The rows of a group lie close to one hidden flat surface of 8 dimensions, which passes through zero. Surfaces can cross.
Known rows, each followed by its group:
[ 0.12 -1.67  0.87 -1.25 -1.54 -2.81  0.18 -1.71 -0.20  1.13  0.06  0.68
  2.57] -> kig
[-3.31  0.65  1.06  2.43  0.12 -0.23 -2.05 -3.34 -0.11 -0.65 -1.40 -1.09
  1.89] -> nabi
[-0.88  0.87 -2.60  0.43 -0.11  1.96 -2.11  1.34  0.50 -1.29 -1.38 -0.50
  0.68] -> nabi
[ 1.86  0.44 -0.04  1.40  0.36 -2.20 -3.33  0.62 -2.42  1.99 -0.17 -2.85
  0.75] -> Degi
[ 2.71  0.66 -0.71 -0.16  0.48 -0.25 -1.04 -0.74 -2.38 -0.54  1.39  0.48
  0.40] -> Nonud
[ 1.53  2.24 -0.73  1.86 -0.15  3.76  1.98  1.38 -2.22 -0.67  1.42 -0.63
 -1.48] -> kig
[ 1.34 -1.68 -0.15 -0.74 -1.27 -2.99 -1.15 -2.64  0.69  1.47  2.23 -1.06
  0.95] -> kig
[ 1.23  1.69 -1.00  1.43  1.37  0.60 -1.83  0.72 -1.33 -0.47 -0.13 -2.24
 -1.93] -> Degi
[ 0.27 -0.33 -1.43 -0.07 -0.20 -1.46  2.59 -0.39 -1.28 -0.90 -1.34  1.59
  1.14] -> nabi
[ 0.28 -0.37 -0.45 -1.18  0.84 -1.17  0.00  0.36 -1.12 -0.73 -1.57  0.97
 -0.01] -> nabi
[ 0.41 -0.74 -1.47 -2.68 -3.16 -0.10  2.77 -1.28 -1.17 -1.00 -0.46  0.72
  1.60] -> Nonud
[ 1.90  1.44 -0.20 -1.49 -0.75 -0.74  0.93  0.41  0.06 -1.13 -0.63 -0.08
  0.83] -> Nonud
[-2.51 -3.79 -2.80  0.27 -0.90  1.61  1.70  0.53  1.58  1.84  1.20  0.34
 -2.43] -> Degi
[ 0.90 -1.76 -1.17  0.09  2.54 -2.85  2.32 -0.04 -0.63 -0.62 -0.44  4.45
  0.67] -> kig
[-0.43 -3.01 -0.76  0.28 -2.64 -0.58 -0.26 -0.07  0.35  3.56  2.12 -1.23
  1.34] -> Degi
[-0.73 -1.33  1.67 -3.07 -2.07 -2.13  2.35 -1.98 -2.58 -0.09 -2.06  0.61
  1.24] -> Nonud
[ 2.00  0.76  3.27 -2.85 -0.71 -0.46 -0.01  3.79  2.72  1.36  0.45 -0.07
  0.43] -> nabi
[ 1.67 -0.70  0.17 -1.32 -0.09  1.10 -1.03 -1.22 -1.50  0.27  2.64 -0.15
 -1.73] -> Nonud
[ 0.18  0.84  1.75  0.22  0.36  2.19 -1.34 -0.48  1.05  0.12  2.54  0.03
 -0.90] -> Degi
[-1.03 -1.43  1.01  1.06 -1.15 -2.86  1.53  0.06  1.25  2.05 -0.65 -0.61
  1.96] -> Nonud
[-2.81 -2.05 -0.39  0.78  2.35 -0.79 -3.07  2.05  0.75  1.57 -2.24  0.89
 -0.20] -> Degi
[ 0.72 -0.42 -1.23 -0.63 -0.22 -1.81  0.32  0.36 -0.24  0.21 -0.95 -0.94
 -0.30] -> nabi
[ 0.06 -0.23  0.74  0.14  1.14  0.21 -1.59 -1.62 -2.34 -0.54  0.43  2.44
  1.42] -> kig
[ 1.28 -0.47  0.79 -0.54 -1.29 -0.75 -0.92 -1.29 -1.44  1.37  1.41 -2.23
 -0.59] -> Degi
[ 2.78  1.07  2.09  2.29  2.06 -2.72 -2.98  0.84  0.84  2.24  2.25 -1.21
  0.58] -> Nonud
[-0.63  1.32  0.01  0.62 -1.09 -0.25 -3.92  0.24 -0.24  0.22 -1.98 -2.25
  3.12] -> Degi
[ 0.11 -0.52 -3.34  0.16 -0.35  0.99 -0.31  1.43  2.67 -0.48  0.46  0.78
  0.41] -> Nonud
[ 0.15  1.19  1.32  1.31  0.00  2.78 -2.35  0.39  1.69  0.53  2.64 -0.40
  0.61] -> Degi
[-1.31  0.36  1.87 -0.10  0.09 -2.11 -2.11 -0.37  1.44  0.41 -1.98 -1.68
  0.79] -> nabi
[-2.70  0.88 -2.28  2.46  0.41  1.12 -3.36  0.76  2.41 -0.58 -2.10 -1.24
  1.93] -> kig
[-1.53  0.08  0.77  0.52  1.16  0.83 -0.42  0.98  1.48 -0.15 -0.49  0.51
 -0.96] -> nabi
[-1.97 -1.51  1.42 -2.03 -1.98 -0.37 -1.17 -1.28  0.64  0.68 -0.76 -0.09
  1.46] -> nabi
[ 1.10  0.41  1.43 -2.31  0.52 -0.64  0.85  0.15 -1.79 -0.85 -1.07  0.00
 -1.96] -> Nonud
[ 0.52  0.21  3.73 -0.18  0.25 -1.99  2.70 -2.59 -1.71 -0.37  0.48  2.85
  1.94] -> nabi
[-0.40 -2.66 -1.37 -1.08  0.00 -2.64  1.14 -0.57  2.00  0.71  0.06  0.92
 -0.64] -> kig
[-1.21 -2.11  0.11 -4.12 -2.71  2.00  0.48 -0.46  0.20 -0.15  0.12  1.29
  0.45] -> kig
[-0.89  1.25  0.95  2.47  0.93 -1.19  1.01  1.24  0.24  0.60 -1.61 -1.63
 -0.17] -> kig
[ 4.11  2.54  0.28 -0.26 -0.06 -0.66  0.75  1.01 -0.69 -0.77  1.32 -1.24
 -0.51] -> Nonud
[-0.70  1.09 -1.36  0.29 -3.40  2.91 -0.07 -1.57  0.51 -1.02  0.93 -0.23
  3.67] -> Degi
[-2.12 -1.69 -4.32  1.91 -0.54  0.62 -1.67 -0.54  2.74  0.37  0.25 -0.96
  0.06] -> kig

New rows. What belongs after each?
[-2.88 -2.58 -0.07  0.32  3.38  0.54 -0.37 -0.05  1.55  0.53  0.06 -0.01
 -6.74] -> kig
[-0.97 -1.43 -0.33  0.38 -0.44 -1.78  0.50 -0.28  1.98  1.25 -0.24 -1.68
 -1.04] -> kig
[ 0.74  2.53 -0.49  3.36  1.06  0.91  2.54  1.98 -1.90 -0.70 -1.12  0.25
  1.04] -> kig
[-1.68 -4.12 -4.13  0.90  1.00  0.94  0.18  0.40  0.14  1.31  0.98  2.00
 -1.89] -> Nonud
[ 2.26  1.50 -0.57 -2.13 -2.47  0.40  1.43  1.50  0.59 -0.77  0.04 -0.42
  1.67] -> kig
[-0.37  0.12 -0.26 -0.44  2.87 -0.83 -2.15  0.73  1.59 -1.25 -1.23  1.32
 -1.22] -> kig
[ 1.36 -0.25  1.91  1.50  1.54 -3.77 -1.48 -2.44 -2.31  0.73  0.76  1.30
  2.57] -> kig
[ 2.74 -0.76 -0.88  1.32  0.78 -0.29 -0.58  0.07 -0.94  1.63  3.50 -0.59
 -1.50] -> Nonud
[ 0.71 -0.15  2.53 -3.21 -0.37  1.32  0.25 -0.64 -2.17 -0.63  0.59  1.74
 -0.59] -> kig
[ 0.44  1.88  1.52 -0.64 -1.73  0.04  1.24  1.66  0.07 -0.07 -1.60 -1.43
  1.71] -> kig
[-2.60 -0.30  1.60  2.26 -1.50  0.78  0.49 -1.83  0.00  1.53  0.70 -1.32
  1.05] -> Nonud
[-2.76 -0.45 -0.29  3.53  0.92 -0.83  1.62  0.75  0.01  0.95 -2.11 -0.43
  0.23] -> kig
[-0.68  0.08  0.63  2.22  1.15 -0.03  2.02  0.38 -1.54  0.42 -0.67  0.42
 -0.32] -> kig
[ 0.71  0.71 -2.50  0.46  1.23  0.90 -2.15  1.13 -0.66 -0.96 -0.80 -0.97
 -1.15] -> nabi
[-2.30  0.80 -0.79  0.56  0.51  2.78 -0.53  1.47  0.09 -1.24 -2.00  0.94
  0.22] -> kig
[ 0.59  0.69 -0.54  1.96  1.20 -1.23 -0.24  0.31  0.81  0.32  0.21 -1.48
 -0.80] -> kig
[-0.30  0.64  0.19 -0.01 -2.23  0.06 -0.83  0.08  1.60  0.85 -0.02 -3.39
  0.44] -> kig
[ 3.18  1.08 -0.55  0.96  0.71 -1.34 -0.09 -1.09 -2.64 -0.24  1.19 -1.14
 -0.53] -> nabi
[-3.70 -0.99  2.70  1.81  2.21  0.49 -1.51 -1.16 -1.18  1.07 -1.22 -0.47
 -2.44] -> kig
[-0.58  0.17 -2.11  0.59  0.75  2.50  2.15  0.49 -1.75 -1.22 -0.48  0.18
 -2.78] -> Nonud
[ 2.73  0.63  0.08 -2.89 -2.24 -1.18  0.38 -0.82 -0.30 -0.71  0.79  0.08
  2.15] -> Nonud
[-1.26 -1.81 -2.10  1.57  2.58  1.61 -2.92 -1.84  0.75  0.06  2.19 -0.11
 -4.06] -> kig
[-1.13 -1.09  1.19  0.66 -0.08 -0.96  0.06 -1.46 -1.14  1.10  0.06 -0.01
  0.59] -> kig
[ 0.69  0.58 -0.93 -0.06 -3.16 -0.24 -0.18 -0.62  2.86  0.31  1.33 -0.76
  4.03] -> Nonud
[ 0.13 -1.71 -1.12  3.18 -1.63 -1.43  3.37 -2.21 -3.31  1.95  1.59  1.11
  3.24] -> kig
[-2.18 -0.61 -1.38  1.77 -0.99  2.32 -0.04 -0.48 -0.53  0.44  0.03 -0.69
  0.28] -> kig
[-3.21 -0.81 -1.16  2.11 -1.31  1.66 -1.97 -1.59  1.86  1.07  0.43 -2.89
 -0.59] -> nabi
[-2.30 -1.37 -0.80 -0.25  2.31  1.29 -1.09 -0.25 -0.83 -1.40 -1.55  4.13
  0.24] -> kig
[-1.21 -2.28 -0.13  0.58  1.36 -3.66 -1.13 -1.94 -0.31  0.53 -0.99  2.79
  2.84] -> kig
[-2.31 -1.54  0.68  0.43 -0.67 -0.43 -0.88 -1.57 -0.05  1.29 -0.42 -0.60
  0.65] -> kig
[-0.53 -4.06 -2.22  0.79  1.15 -1.25 -1.58 -1.02 -1.34  2.08  1.43  2.38
  0.32] -> Nonud
[-1.48  2.34 -0.59 -0.67 -2.91  2.37  3.75  0.07  0.74 -2.53 -2.36 -1.00
  0.80] -> Nonud
[ 0.33 -0.18 -3.11 -1.25 -3.26 -0.50 -1.03  0.67  0.54  0.25 -1.38 -2.11
  2.54] -> nabi
[-0.74 -0.77  0.58 -2.76 -2.29  1.32 -3.07  0.20  0.83  0.81  0.11 -0.94
  1.28] -> nabi
[ 1.16 -0.71  0.44 -0.18  1.74  0.41 -1.84 -1.97 -1.29  0.06  2.56  0.76
 -2.31] -> kig
[-1.18 -0.11 -4.36  2.90 -2.14  5.23 -0.48 -1.01 -0.70  0.30  2.65 -1.64
 -0.15] -> kig
[-1.61 -0.77  3.49  0.80  1.40  0.81 -0.79 -2.62 -0.32  0.81  2.06  0.52
 -2.04] -> nabi
[ 1.46 -1.50 -0.76 -1.33  2.61 -0.87 -5.25 -0.17 -0.28  0.09  1.22  2.66
  0.48] -> Nonud
[-1.24  1.12  0.43 -0.36  0.11  0.02 -0.70  1.44  0.61 -0.99 -2.78  0.81
  2.44] -> kig
[-1.02  0.92  0.96 -2.94  1.35  0.34 -1.56  0.67  0.04 -2.70 -3.27  1.57
 -0.33] -> Nonud
[-2.81 -1.05  1.44  1.66  0.37 -1.18  0.02 -2.65  0.82  0.92 -0.28 -1.13
 -0.99] -> nabi
[-0.52 -1.42 -1.00  0.73 -0.11  0.46  4.12  1.81  2.24  0.99  0.82  0.96
 -1.77] -> nabi
[ 1.66  0.87  1.25  0.00 -0.03  0.25 -1.04 -0.05 -0.37  0.65  1.76 -1.16
 -0.48] -> nabi
[-0.56 -0.62  0.43  0.36  1.52 -1.94 -0.74  0.08 -1.22  0.23 -1.51  1.09
  0.49] -> Nonud
[ 0.89 -2.45  2.46 -5.03 -1.74 -2.70 -1.73 -1.10 -1.23  1.69 -0.12 -0.59
  0.01] -> nabi
[ 0.82  0.84 -0.19  2.47  1.12 -0.08 -1.15 -0.60 -0.43  0.48  1.56 -1.76
 -1.20] -> kig
[-0.22 -2.12 -1.21 -2.39 -2.88  2.14  1.37  0.30  0.34  0.80  1.43  1.11
  0.80] -> nabi
[ 2.53 -3.02 -1.37 -3.80 -1.45 -0.17  0.43 -1.20 -1.23  0.74  2.91  0.96
 -1.98] -> Nonud
[ 2.21 -0.95 -0.70 -0.81 -0.46 -2.91  2.44  0.00  0.27  0.42  0.75  1.08
  0.62] -> kig
[-0.95  0.25  1.10  0.02 -0.86  0.20  0.70  0.05 -1.44  0.10 -1.22  0.77
  2.10] -> kig
[-0.93  1.14  1.09 -0.49 -0.65  0.91 -1.92 -0.35  0.73 -0.58 -0.91 -0.91
  1.09] -> Degi
[ 0.15 -2.40 -0.48 -1.33  0.43 -2.16  1.13 -0.42 -1.97  0.68 -0.89  1.48
 -0.55] -> Nonud
[-0.83 -0.42 -0.80 -0.80 -2.04  0.26  0.73 -0.28  0.15 -0.27 -0.82  0.80
  2.55] -> nabi
[ 1.23 -2.38  1.54 -3.14 -0.39 -2.75 -1.99  0.28  2.57  2.09  1.72  0.12
 -0.36] -> Nonud
[-0.44  0.59 -1.06  0.98 -0.09 -0.91  0.63  2.45  2.26  0.47 -1.73 -1.96
 -0.56] -> Degi
[-1.34 -2.03 -0.16 -1.33 -0.06 -0.82  0.62 -0.10  2.23  0.88 -0.17 -0.76
 -2.77] -> kig
[-1.79  0.37  1.87  0.89 -0.61  0.12  1.01 -0.38  1.80  0.23 -0.31  0.33
  1.69] -> nabi
